There are 4 ways to turn a row about zero (a turn may also mirror it). The second row of each pair is the first, turned, with some noise. The first 40 pairs use one turn. New pairs use 3 turns, one after the other, and a turn may come again.
Some pairs, each with its turns in order after it:
[ -5.4 -10.4 -16.6  44.3 -34.7  37.4  16.3  44.8  27.0]
[ 15.1 -18.5 -42.5 -22.2 -61.0  31.7 -18.9  18.2  15.8]	Q92

[ -3.7 -25.8 -14.7 -29.7  22.9  39.5 -44.3 -38.7 -23.4]
[  8.3 -34.0  15.7   6.6  35.6  55.7   9.5 -14.5  41.6]	Q488

[-11.5 -34.3   1.2  -5.9  24.3 -31.8 -28.5 -16.3   0.7]
[-27.8  49.7   7.2  18.8  21.4  -1.2  12.0   5.1   0.0]	Q92

[ -9.4  21.0 -10.5 -37.4 -37.0  -5.6  -9.5  34.1 -19.8]
[10.3 46.8  1.5 -6.9 16.0 26.1 -2.4 37.9 -3.8]	Q355

[  5.2  36.3  21.5 -24.3  -2.1  23.9 -35.9 -34.8  15.6]
[-36.4  20.3   4.5  20.6 -30.7  28.4 -33.9 -11.7 -22.6]	Q355

[ -6.8  -1.4 -33.0  -2.4   2.0  45.8  37.2  44.0 -43.8]
[  6.4   7.3 -41.0   1.5   9.4 -32.4  50.8  60.5   0.1]	Q355

[-37.9  32.3 -26.0  11.4  13.3 -12.8  25.2  24.8  16.5]
[ 11.8   3.8  -4.5 -23.4 -38.4 -47.3  11.8  -1.2  14.2]	Q92

[ 22.9 -41.9 -15.1  12.3  25.8  14.6   4.9 -35.4  40.6]
[  6.7 -37.0 -24.6   6.1 -11.0 -39.3 -26.1 -39.9 -14.1]	Q355

[ 28.6  33.0   9.1 -29.2  -0.1 -39.9 -36.6 -25.4 -18.0]
[ 13.3   7.3  28.1  13.3  44.4 -15.7  26.7  -5.5 -47.3]	Q92

[ 25.3  -5.3   4.8  38.6  35.3 -28.1  14.3  31.7  -8.5]
[ -0.7   1.9   7.4  32.7 -26.5  45.7  14.4 -19.5 -34.7]	Q405

[ 10.8 -19.5 -33.6 -23.9  -8.5 -26.7  25.2  21.1 -11.3]
[-26.1 -30.8  -9.7   6.7 -14.1   9.0 -17.9  30.8 -21.0]	Q488

[-45.0 -25.2 -37.9  13.7 -45.7  -1.8  19.9  21.6 -10.8]
[ 70.1  10.3   1.6  -2.8 -13.6 -15.2  17.8  38.7  18.2]	Q355

[ -9.7 -27.9 -34.2  35.5 -25.9  13.4 -35.4  27.1  45.0]
[-31.8  56.2  -0.2  -6.1  21.4 -12.7  50.3   9.2 -17.6]	Q405

[-13.0 -33.8  38.3 -22.4  36.2  31.9   3.7 -11.5  40.1]
[-23.2  20.3 -33.2 -17.6 -38.0 -26.8  -1.9 -60.3   4.7]	Q355

[  4.1 -20.4 -11.2  11.5  20.1 -29.9  -4.2 -27.8  34.8]
[-14.7   8.9  -1.0 -19.5  -1.5 -11.2   1.0 -23.1 -51.0]	Q405

[-34.2 -32.9  14.9   6.0 -16.2  -2.4   3.2 -35.3  30.5]
[ -0.8  -6.5 -11.6 -33.0  45.0 -18.1  16.0 -22.0 -18.9]	Q405

[ 35.2   3.6 -27.7 -35.4  42.2  -2.8   8.4 -22.8  44.2]
[ 41.8 -45.1  36.7  21.8  -4.6  10.1 -14.3 -18.6 -39.5]	Q488

[-17.4  -3.4  34.1   5.7  45.3 -38.4 -34.4  -9.5 -43.4]
[ 19.1 -14.9 -19.3 -78.0  24.0  10.0  -4.0  -6.1  20.8]	Q488

[ 27.6  44.2 -32.5  38.4  31.9  23.1  44.5 -37.4  14.5]
[ -4.2 -73.6 -37.6  29.5 -23.6  19.4  21.8   3.4 -41.6]	Q355

[ 13.0   0.2  39.1  42.1 -45.6 -27.4 -19.6 -18.3  31.1]
[ 21.7   4.3  55.4  41.1   4.7  14.7 -10.5 -50.6  -1.1]	Q355

[-17.8 -45.7  -3.4 -45.6  19.7 -41.4  -4.6  19.4 -32.9]
[-32.2  38.5   1.2  16.7  29.2 -38.6 -33.2  30.0 -13.6]	Q92

[-33.9 -29.7  43.6   1.8  -4.5 -18.8  26.5 -41.1  33.3]
[ 50.2  17.2  10.4   1.5  43.3 -34.1 -21.2  38.6  13.2]	Q488

[ 16.9 -13.5 -22.6  18.7 -20.4  33.5 -30.1  45.0   8.1]
[-25.7  25.6 -29.1  32.7 -22.3  37.1  -2.4 -26.5   2.2]	Q488

[-41.7 -38.8 -41.2  -3.6 -33.6  10.3 -27.8 -20.7  26.9]
[-67.9  16.4 -11.1 -29.9 -33.9  26.6  14.7   9.3 -12.4]	Q92

[ 44.3   8.8  27.3  -0.5 -44.7  21.9  -8.4 -34.0 -15.8]
[-34.6 -39.4  12.5  16.7  42.3  -6.4 -20.7  34.6  15.9]	Q405

[ -7.7 -34.8 -25.1 -44.6  33.8  38.4  23.9   8.4  39.1]
[-49.5 -18.6  30.4  38.6 -45.6  -8.8 -20.4  12.3  24.2]	Q92

[-23.4   2.8 -40.0  33.7  -9.9  24.0 -16.1  23.8 -13.7]
[ 18.2  -1.5  19.2  -2.4 -23.0 -29.4  18.7  47.2 -15.3]	Q355

[ 15.8  32.3   5.1  33.5 -11.0 -18.6 -38.3 -13.8 -18.2]
[-20.4 -15.9  55.7  26.7   8.1  18.5 -12.4  13.3 -14.3]	Q355

[ -2.8  35.9 -28.0 -40.1  43.9  10.8 -31.4  -3.9  34.1]
[ 31.6 -58.1  -2.4  22.5  -9.1  -0.5  14.5 -49.8  -1.7]	Q488

[ 39.7  30.5 -41.5  17.5 -32.2  -1.1  -2.0 -22.2  -4.6]
[-44.8  21.9  29.3  27.6   8.2 -21.9 -40.5   5.1  12.3]	Q405

[ 45.2 -28.0 -29.8   3.9 -15.1 -31.8 -17.2 -29.7 -45.2]
[-39.5 -11.0  20.9 -25.7  35.0  46.8   6.1  20.2 -37.7]	Q488

[ 19.3  11.1  41.5   8.2  23.4 -43.9  10.6  10.2   4.0]
[-16.0 -28.9 -15.4   1.0 -15.4  47.0 -13.8 -18.1 -28.1]	Q405

[ 13.8 -26.5  11.0 -30.8 -11.0  -0.1  -1.1 -20.4 -39.0]
[-26.4  -4.7   5.8  14.0  46.7   8.5 -32.1  -0.1 -16.4]	Q92

[ 38.9  25.0  22.8   1.9   3.0 -28.3  27.3 -35.2 -44.0]
[ -2.6 -48.0   8.8  30.9   3.8  19.8 -61.2 -13.6  -5.7]	Q405

[ 13.1 -25.6 -20.5   0.3  36.9  38.6 -33.4 -33.1 -12.1]
[-19.4  30.3  45.1  11.5  -6.5  45.5 -15.2 -30.8  10.7]	Q92

[  6.6  -1.1   5.4 -44.7 -18.3 -24.4 -41.9  -9.3 -44.2]
[ -6.6 -33.4 -23.2 -26.3  17.8  34.2  47.0  29.1   4.2]	Q488

[-32.0  -1.6 -20.2  44.8  -9.5   0.5   0.2 -26.5  11.7]
[-11.4  20.8  -4.9   8.4  28.7 -25.8  11.0 -43.0  -4.4]	Q405

[ 11.2 -36.0 -15.2  -1.5  39.1 -26.5 -26.1 -30.2 -29.2]
[ 25.7  -9.4 -31.2  21.2  -5.1 -18.8 -19.6  11.5 -63.8]	Q405

[ 14.1  -1.6  25.5  25.7  39.8  38.6 -15.7  17.4   8.2]
[32.7  7.4 28.4 13.6 -9.4 33.0 -3.0  8.2 38.6]	Q92

[-25.4 -38.2  39.0  30.4 -14.4 -30.6   6.6 -25.4  24.9]
[ 28.5  38.9 -11.6  -6.8  49.4 -24.1 -28.1  26.1   2.2]	Q488

New pairs, each followed by its turns in order:
[ -2.6 -20.3  41.4 -33.0 -42.0 -23.7 -37.6  15.9 -35.3]
[-11.0 -16.6 -26.6  41.9  25.9  -3.1   9.8 -59.0 -33.8]	Q355 Q488 Q92

[24.3 41.6 37.0 29.3 25.5 44.8 19.1  7.6 16.6]
[-20.9 -24.0  16.1  47.9 -43.2 -40.9  18.1   4.4 -14.8]	Q488 Q355 Q355

[ 23.1  -2.5   9.6  44.1 -21.3  36.9  25.2  19.5  11.3]
[ 11.4   4.0  29.6 -20.2  42.0 -25.8  13.7  36.1  -6.1]	Q355 Q488 Q92

[-44.0  33.7  17.2  29.5  14.2  25.8  24.7  39.9 -37.4]
[-32.5   0.5   5.7 -22.1 -24.9  23.9   0.9 -33.3  74.6]	Q405 Q405 Q355

[-44.5  45.4  32.4 -13.1 -19.3 -10.3   0.1  44.2 -26.6]
[-35.7  38.6 -39.4 -60.7 -15.2  -2.8 -11.3 -18.7 -19.1]	Q92 Q92 Q488

[ 17.8   9.9 -18.9 -27.8  15.7 -25.0 -42.2 -43.3  42.2]
[ -3.3  36.7  25.7  50.4  -9.8 -29.8 -43.8   1.3 -13.5]	Q92 Q355 Q488

[-29.3  -8.7  35.1 -29.7 -15.0  -5.2   8.4  42.3 -38.5]
[  3.8  53.6  -9.1  48.9  35.1  -8.4   8.4 -18.6  -8.9]	Q488 Q488 Q405

[ 26.7 -44.6  25.8  37.0  39.3 -23.7 -36.5 -10.0 -34.2]
[  1.9 -19.6 -20.5  52.6  -8.4  49.7 -40.1 -26.0  38.1]	Q92 Q488 Q355

[  8.4  -2.6   6.5  41.6   9.2 -37.5   0.5   6.6   3.4]
[-3.4 32.5  4.9 -5.5 28.2 26.0 23.9 -7.4  1.5]	Q405 Q355 Q405

[-34.6  14.7 -37.8  38.5   3.9  45.5   2.9  41.0 -10.1]
[  6.3 -34.3 -12.6 -11.5  26.3  66.8   4.8  20.4 -33.0]	Q488 Q355 Q92

[-13.5  28.7 -28.0  14.0  34.4 -26.4 -40.4 -10.6 -25.7]
[  2.8 -29.7 -13.9 -23.7   4.1  50.0   7.1  24.4 -38.7]	Q488 Q405 Q488

[ -2.4   1.4 -23.8   8.0  -4.8  21.0  28.9   9.7  -2.4]
[  7.2  -7.9  20.0  17.5   7.3   0.5 -21.3  18.3  -6.0]	Q355 Q92 Q355

[-43.2  41.2  13.1   2.7  28.7 -29.9 -18.3 -25.4  20.6]
[ 45.6  -6.5 -31.6   2.8  25.9 -24.0 -30.5 -27.0  30.9]	Q405 Q92 Q405

[  7.8 -20.4 -28.5  24.9  22.2   6.6  26.8 -15.9  29.3]
[-16.5  31.6  14.6  16.4 -20.4  39.2  -4.6  -8.1  -6.0]	Q405 Q405 Q92

[-21.0  13.5  18.8  -6.3 -30.8  34.2  22.4   8.0   4.6]
[ 6.9  2.3 38.0 42.6  5.9 13.9 14.0  0.5 -6.3]	Q355 Q355 Q405

[ 35.1 -37.5  43.2  11.8  12.3 -21.6  28.3  15.7  34.6]
[  0.9 -31.4  -3.5  26.3  11.7  12.8 -15.9 -62.9  35.6]	Q92 Q405 Q405

[ 22.0 -29.3  35.4  27.8 -42.1 -34.8  25.7 -23.3  20.4]
[ 36.7 -17.1  37.3  21.5  53.9  19.3   8.8 -21.3  18.2]	Q355 Q488 Q92

[-21.1 -39.2 -13.5 -14.5  25.5 -28.7  29.4  -6.0  -6.5]
[ 31.2 -28.2 -30.1 -29.9   4.4 -16.7  28.9   9.5  -2.0]	Q488 Q355 Q488

[-44.8 -31.3   6.9  24.0  -6.4 -31.7 -18.0   5.5  24.9]
[-26.0  -7.1  23.9  14.7 -56.4  23.4   4.6  16.7   8.0]	Q92 Q355 Q488

[-12.5   8.6  40.0 -18.5  32.0 -41.5 -30.5 -33.2 -19.5]
[ 25.6  47.9   2.9  21.1  -1.1  -8.9  -3.2  42.2 -41.4]	Q405 Q355 Q92

[-18.7 -44.6   0.5 -15.2 -41.5  15.5   3.7  37.6  -3.4]
[ -5.3  -0.3 -51.3  -2.1 -26.2   0.4  44.0  23.9  15.6]	Q92 Q92 Q488

[-27.3 -36.7  35.2  18.0  40.9   0.2  21.0  24.0 -15.5]
[ -0.2 -24.7 -49.7  37.8 -13.4  -8.1 -15.5  26.2  35.2]	Q488 Q355 Q405

[  4.5 -31.6   2.8   2.8 -24.3   3.2 -20.9  26.0  37.4]
[-20.4   8.4 -11.4  20.2  26.0  13.5   0.3 -49.1   4.6]	Q488 Q405 Q405

[-44.3 -29.4  44.6  -0.4 -44.4  42.0   7.5 -28.1   4.3]
[-33.4  -7.7  11.5  82.9  16.3 -36.2  12.0   2.1  18.1]	Q355 Q355 Q355

[ -5.1 -18.5   7.5   5.6 -20.9 -35.3   3.4  36.0 -31.8]
[  7.7  -9.0 -11.3  16.3  27.4  28.4 -10.1  -8.0 -45.3]	Q355 Q488 Q92

[ 32.3 -44.7 -37.9  -4.4  -0.3  31.0   1.5   5.9 -45.0]
[ 55.0 -36.2  11.8 -49.3  10.2  -8.3  21.1  13.9  -7.7]	Q92 Q405 Q355

[-38.2   5.8  34.1  11.2  22.8   5.9 -34.1 -22.4 -33.1]
[ -7.6   6.7  -6.1  59.4  -4.1  41.3  -9.1  -8.1 -23.5]	Q355 Q355 Q355

[ 23.7  11.9  40.7 -31.0  25.9 -11.2  38.5 -23.7  29.3]
[ 7.9  5.0 25.2 20.2 -7.3 12.1 -0.5 31.5 72.4]	Q488 Q488 Q405

[-25.2 -12.2 -28.1 -29.2  42.2   9.1  23.3 -34.9  18.3]
[ 36.0 -20.3 -49.3 -43.1 -13.3  20.5  16.5  -4.2  -3.0]	Q92 Q92 Q355

[ 23.3  24.8 -14.0 -39.0 -40.5  36.8  37.5  41.4  40.3]
[ 14.8  27.3  55.5 -54.9 -46.4   2.6 -21.5  12.9 -16.8]	Q92 Q92 Q92

[ 17.2  -2.5 -32.8 -37.7  20.2  -4.8 -40.1 -39.3 -42.3]
[  5.8 -10.9 -26.1 -19.8 -33.9  -6.5 -17.9  68.0   8.9]	Q405 Q488 Q355

[-26.3  20.1  15.2 -32.8 -32.7 -38.3  22.5   5.6  35.2]
[ 49.4 -23.6   8.2 -17.4 -32.5  28.4 -39.6   2.2 -10.6]	Q488 Q355 Q488

[  4.7  21.2  43.6 -29.4  36.0  36.8  35.1 -19.9  29.8]
[ 10.8 -44.0  -9.0  25.4  -0.3  24.6 -52.3 -34.6  19.7]	Q92 Q355 Q355

[-31.8 -43.8  27.7 -44.5 -33.4 -38.1  -9.6 -45.7 -29.2]
[ 32.4 -37.2 -20.9  33.8  68.0  25.7 -16.8  15.0 -31.3]	Q92 Q488 Q488

[-27.4 -15.0  -0.2  39.3  39.6  33.6  33.7  -9.9 -28.1]
[-21.0  12.7   6.8  -9.7  40.6  32.1  57.9   5.4  20.6]	Q92 Q355 Q488

[ 38.1 -15.3  19.3 -34.6   6.1 -18.3  35.3  31.9  -6.6]
[ -4.2 -10.4 -35.1  -3.4  41.4   4.7  48.9  -8.8   9.2]	Q355 Q92 Q92

[-36.5  43.7  -7.8 -25.7  27.4  41.3 -31.2  13.9 -44.8]
[ 26.6 -17.5  -0.5 -30.3 -11.8 -45.5  45.4 -11.9  51.1]	Q405 Q405 Q488

[ 32.6  -1.2  28.3  26.9  -7.8 -27.2 -35.0  36.1  -2.2]
[ 16.2  -1.0  16.4  44.1  32.1 -35.1 -10.0  13.3  30.4]	Q355 Q355 Q488

[-27.2  18.4  45.6   8.2   2.0  -3.4 -29.6  44.4  35.2]
[-24.4  -2.0 -73.2   2.6  11.3   6.5   0.5  -4.3  26.9]	Q488 Q405 Q405

[ 28.3 -29.6 -31.0  17.0 -31.9  25.3   1.6  11.3 -13.4]
[ 17.9  -0.2   3.4 -52.9   2.0  22.5 -18.4 -23.2   9.4]	Q355 Q405 Q92

[-16.3   1.2  22.0  19.8  10.6 -11.6  16.6  21.8  31.7]
[ 21.8 -23.5  -0.7  11.5 -21.1 -30.0 -11.3   6.3 -25.0]	Q355 Q355 Q355

